There are 8 hidden switches. A switch that is on adds its own fixed numbers to the row, and there is some noise. The rows also spread widely along 13 directions, which tell nothing about the answers.
(in the rows, 128 means zero)
Some rows, each with its switches (1 for on, 0 for off) after it:
[164 183 120 138 134 166 176 168 159  91 169 183 129 116 166 120 104  86
 149 101 125 109 133  90 139 136 150] => 0 1 0 1 1 0 1 1
[ 89 129 117  89 139 144 115 190 137 102 134 179 136 108  75 152 125  93
 140 159 143 165 134  89 107 168 104] => 0 0 1 0 1 0 1 0
[120 114 116  91 169 126 135 146 130 125  86 123 171 134  89 145 132 149
  85 132 178 165 133 121 100 157 112] => 0 0 1 1 1 1 1 1
[101 131 156 138 138 143 181  98 183 135 101 129  95 106 100 122 136 174
 104 169 191 161 102 124  68 105 149] => 0 0 0 0 0 0 0 1
[151 165 120 170  71 186 170  85 183  95 157 148 156 101 145 116 131  67
 166 191 119 110  90 186 109  96 130] => 0 0 0 1 0 1 0 0
[166 128  75 157 110 129 119  81 144 130 125 137 142 151  95  73 197 141
 115 153 132  79 126 154  91 121 136] => 0 0 0 0 1 0 0 0
[127 147 101  92 163 133 122  95 188 128 144 144 129 129 125 130 185 123
 108 121 119  95 104 132 145 148 145] => 0 0 0 1 1 0 0 1
[117 131  85  85 115 144  92 135 152 136 134 153 133 118  47 142 186  96
 131 163 112 140 102 124 126 136 109] => 0 0 0 0 1 1 1 0
[145 155  79  72 158 141  79 187 127  66 189 171 146 116 129 149 166  83
 167 127  90 102 161  85 162 190 108] => 0 1 1 0 1 0 0 1
[144 125 126 145 141 118 146  94 153 140 124 121 129 135 140  96 139 156
  92 132 154  83 134 154  97 109 130] => 0 0 0 1 1 0 0 1
[183 139  71 152  49 176 149 127 124 101 137 129 154 121 127 133 140  57
 157 145 111 118 142 184 108 107 101] => 0 1 0 0 1 0 1 1
[123 128 126 144 194 110 129 134 133 108 113 171 156 152  92  78 159 172
 109 154 176 128 139  79  78 175 158] => 1 0 0 0 1 1 0 0
[193 124 102 133  97 138 117 152 118  77 159 143 205 113 132  43 125 133
 157 144 118  73 147 115 127 122 131] => 0 0 1 0 1 1 0 1
[ 98 126 127  72 155 144 188 164 200  95 117 111 128 130  96 162 172 177
  91 151 158 162 140  78 123 110 175] => 0 0 0 1 1 1 1 0
[126 126  88  88  92 159 156 128 164 158  80 148 129 121  46 133 155  97
  93 110 143 185  94 124 108 123 139] => 0 0 0 0 1 0 1 1
[130 139 110 138 141 133 136 118 169 104 120 179 125 153 178  98 152 110
 120  94 148  88 159 120 106 171 167] => 0 1 1 1 1 1 1 0
[142 117  84  74  99 134 123 120 143 151  90  99 121 107 146 173 163 165
 110  96 176 143 118 169 155 105 110] => 0 1 1 1 1 1 1 1
[186 134 130 132 113 133 126 104 116 114 146 116 164 116 149  71 113 112
 126 117 126  82 120 167 108 126 116] => 0 0 0 0 0 0 1 0
[196 151  85 161  33 196 177 132 137 101 121 153 134 133  94  99 113  34
 143 139 103 140 148 141  76 102 132] => 0 0 1 0 0 1 1 1
[124 156 143  72 161 153 115 100 155 137 139 136  98 107  93 147 127  74
 107 112 113 157  93 122 112 155 124] => 1 0 0 0 0 1 0 0
[157 131 100  89  99 131 138 201 111 112 158 120 151 124 169 164 106 100
 117 109 122 106 193 126 151 110  90] => 0 1 1 1 0 0 1 1
[147 109 110  71  70 107  75 170  91 177 114 165 137  82 123  85 118 124
 123  65 148 124 114 132 165 130  95] => 0 1 0 0 0 0 1 1
[149 134 114 115  64 146 140 208 139 104 160 190 133 109 137  87 104  78
 148 111  95 102 165  86 152 108 136] => 0 0 0 1 1 1 0 1
[166 133 127 100 140 178 125  88 144  81 131  99 177  90  50  84 131 117
 136 168 127 137  91 150  71 148 123] => 0 0 1 0 1 0 1 1
[130 134 118  93 139 130 135 121 141 170 100 150 181 105  65  94 135 149
  88 114 174 165  75 109 120 130 128] => 0 1 0 0 0 0 0 1
[102  87 169  95 135 143 150 114 151  51  95  97 150  89 143 108 128 144
 133 140 171 162 133 165  79 167 146] => 0 0 0 0 1 0 0 0

New rows. What belongs after each?
[167 137  87 106 100 145 116 137 128 121 122 178 207 121  81  58 151  79
 126 106 118 126 112 116 123 168 142] => 0 1 0 0 0 0 1 1
[146 138  97  88 172 136 101 109 162  74 142 134 157 131  98  86 212 156
 133 143 133  97 133 100 109 189 166] => 0 1 1 0 0 0 1 0
[153 151 119 154 169 149 184 135 153  46 118 155 154 145 136 103 161 134
 136 148 162 143 149  97  82 186 174] => 0 0 0 0 0 0 0 1
[ 88 135 183 111 167 124 147 142 156 110 133 159 134 100 172 137  83 117
 130 132 175 144 109 123 113 156 126] => 0 0 0 0 0 1 1 0
[156 135 128  71 120 159 167 126 155 102 105 123 111 121 147 110 119 104
  95  52 133 151 145 115 120 154 174] => 1 0 1 1 0 0 0 0
[187 160 112  88 111 173 156 128 125  99 120 124 130 104 122 126 117  82
 125  70 124 171  98 132 132 150 133] => 0 0 0 0 0 0 0 0
[145 151 106 105 144 138 146 128 149 125 101 174 130 113 165 108 134 155
 125  54 193 149  95  98 146 165 161] => 0 1 1 0 1 0 0 0
[162 140 121 171 135 153 163 119 142  82  98 162  68 132 119  79 160 154
 139 121 169 137 148 107  61 162 172] => 0 0 0 0 1 0 0 1
[134 102  97  86  98 123 106 121 135 136 113 102 152 119 122 138 160 136
 106 145 139 116 143 170 132 111  98] => 0 0 1 1 0 1 0 1
[104 148 120 115 181 112 136 129 177 127 188 147 174 147 151 141 143 120
 102 176 129  72 159  98 121 127 128] => 1 1 1 0 0 0 0 1
[135 141 118 182 157 128 131 130 116  93 132 167 161 147 131 120 140  97
 139 190 152 108 154 159  71 180  97] => 0 0 0 1 0 0 1 1
[137 120 138 146 157 147 124 140 115  67 140 112 124 118 108 118 133 141
 140 188 150 109 187 145  44 153 101] => 0 1 1 1 1 0 1 1
[146 106 102  98  75 126  89  94 148 126 138 112  83 130 184 125 169  80
 121  94  84  60 165 201 139 120 116] => 0 0 0 1 1 1 0 0
[190 135  98 101 112 148 128 107 116  76 126  95 163 104 172 112 145 139
 146 103 152 121 117 170 140 147 125] => 0 0 1 0 0 0 0 0
[105 109 134 136 144 101 120 155 127 119 133 145 150 119 122 121 148 177
 135 203 178 117 150 122 101 128 111] => 1 0 0 0 0 1 1 1
[119 142 150  97 184 141 159 133 169  69 148 114 153 106 157 148 130 155
 126 159 161 128 133 121 118 153 136] => 0 0 1 1 0 0 0 1
[ 82 112 122  67 124 139 113 170 148 121 118 152 128 102 120 184 122  91
 130 146 145 163 142 135 133 150 101] => 1 0 1 1 1 1 1 1
[151 124  93 103  56 152 132 150 163 141 144 137 144 115  62  78 166 128
 116 144 103  95 138 110 124  65 146] => 0 1 0 1 1 1 1 0
[147 132 132 108 200 119 133  91 138 126 103 118 101 154 150 118 146 135
  69  62 150 111 158 138  88 181 143] => 0 1 0 1 1 0 0 1
[108 100 102 104 104 156 105 116 149  99  98 160 150 116  34  88 168  85
 126 166 123 154 134 134  63 174 129] => 0 0 1 0 1 0 0 1
[110 151 151 157 155 167 165 150 174  83 148 192 132 125 101  94 110 101
 141 178 144 126 159  77  56 154 160] => 1 1 1 1 1 1 1 1
[123 122 136 104 112 135 136 105 155 117 136 125 180 108 152 106 126 100
 116 129 136 113 118 160 117 128 127] => 0 1 0 0 0 0 0 0
[129 122 137 113 118 134 111 149 157 127 127 188 136  95  57  29 147 162
 130 141 139 113 110  75 110 129 161] => 0 0 0 1 1 1 0 1
[128 124  96 126  92 134  95 136  97 141 100 163 145  94  84 128 148 112
 148 156 168 169  89 167 114 150  75] => 0 0 0 0 0 0 0 0
[175 113  99  77 137 132 126 170 100  42 116 102 148 131 179 136 154 131
 138  80 146 133 199 128 127 196 136] => 0 1 1 0 0 0 1 1
[130 123 106 112  92 150 127 134 163 118  99 178  98 125 107  84 158 114
 127 104 141 124 138 113 104 151 163] => 0 0 1 1 1 1 1 0
[133 161 125 137 124 149 156 110 183 176 143 170 119 108 115 104 109 141
 113 131 160 113  86  97 117  77 139] => 0 1 1 0 1 1 0 1
[153 156  93  89 143 149 109 144 132 140 136 167 120 107  51 118 150 108
 123 113 121 150  89  92 133 146 114] => 0 0 0 0 1 0 0 1
[142 154 130  70 162 147 149 167 115 115 127 113 138 108 138 194  87 107
 106 100 159 176 119 128 138 149  85] => 0 0 1 1 0 0 1 0
[154 136 114  56  59 146 135 180 148 156 149 148 133  91 114  98  99 104
 109  74 110 116 120  97 172  82 131] => 0 0 1 1 0 0 1 0
[172 146 174 125 145 174 159 146 135  38 160 116 110  83 146  65  89 155
 156 121 145 113 159 101  77 140 156] => 0 1 1 1 1 0 0 0
[171 121 106 101 113 135  83 122  99  85 118 125  77 115 169 125 167 102
 150  81 123 119 172 163 118 181 118] => 0 1 0 0 0 1 0 1
[115  90 102 108 136  99 126 139 109 139  54 154 121 159 136 127 145 112
  76  63 173 161 167 141  96 191 124] => 0 0 0 0 1 0 0 1
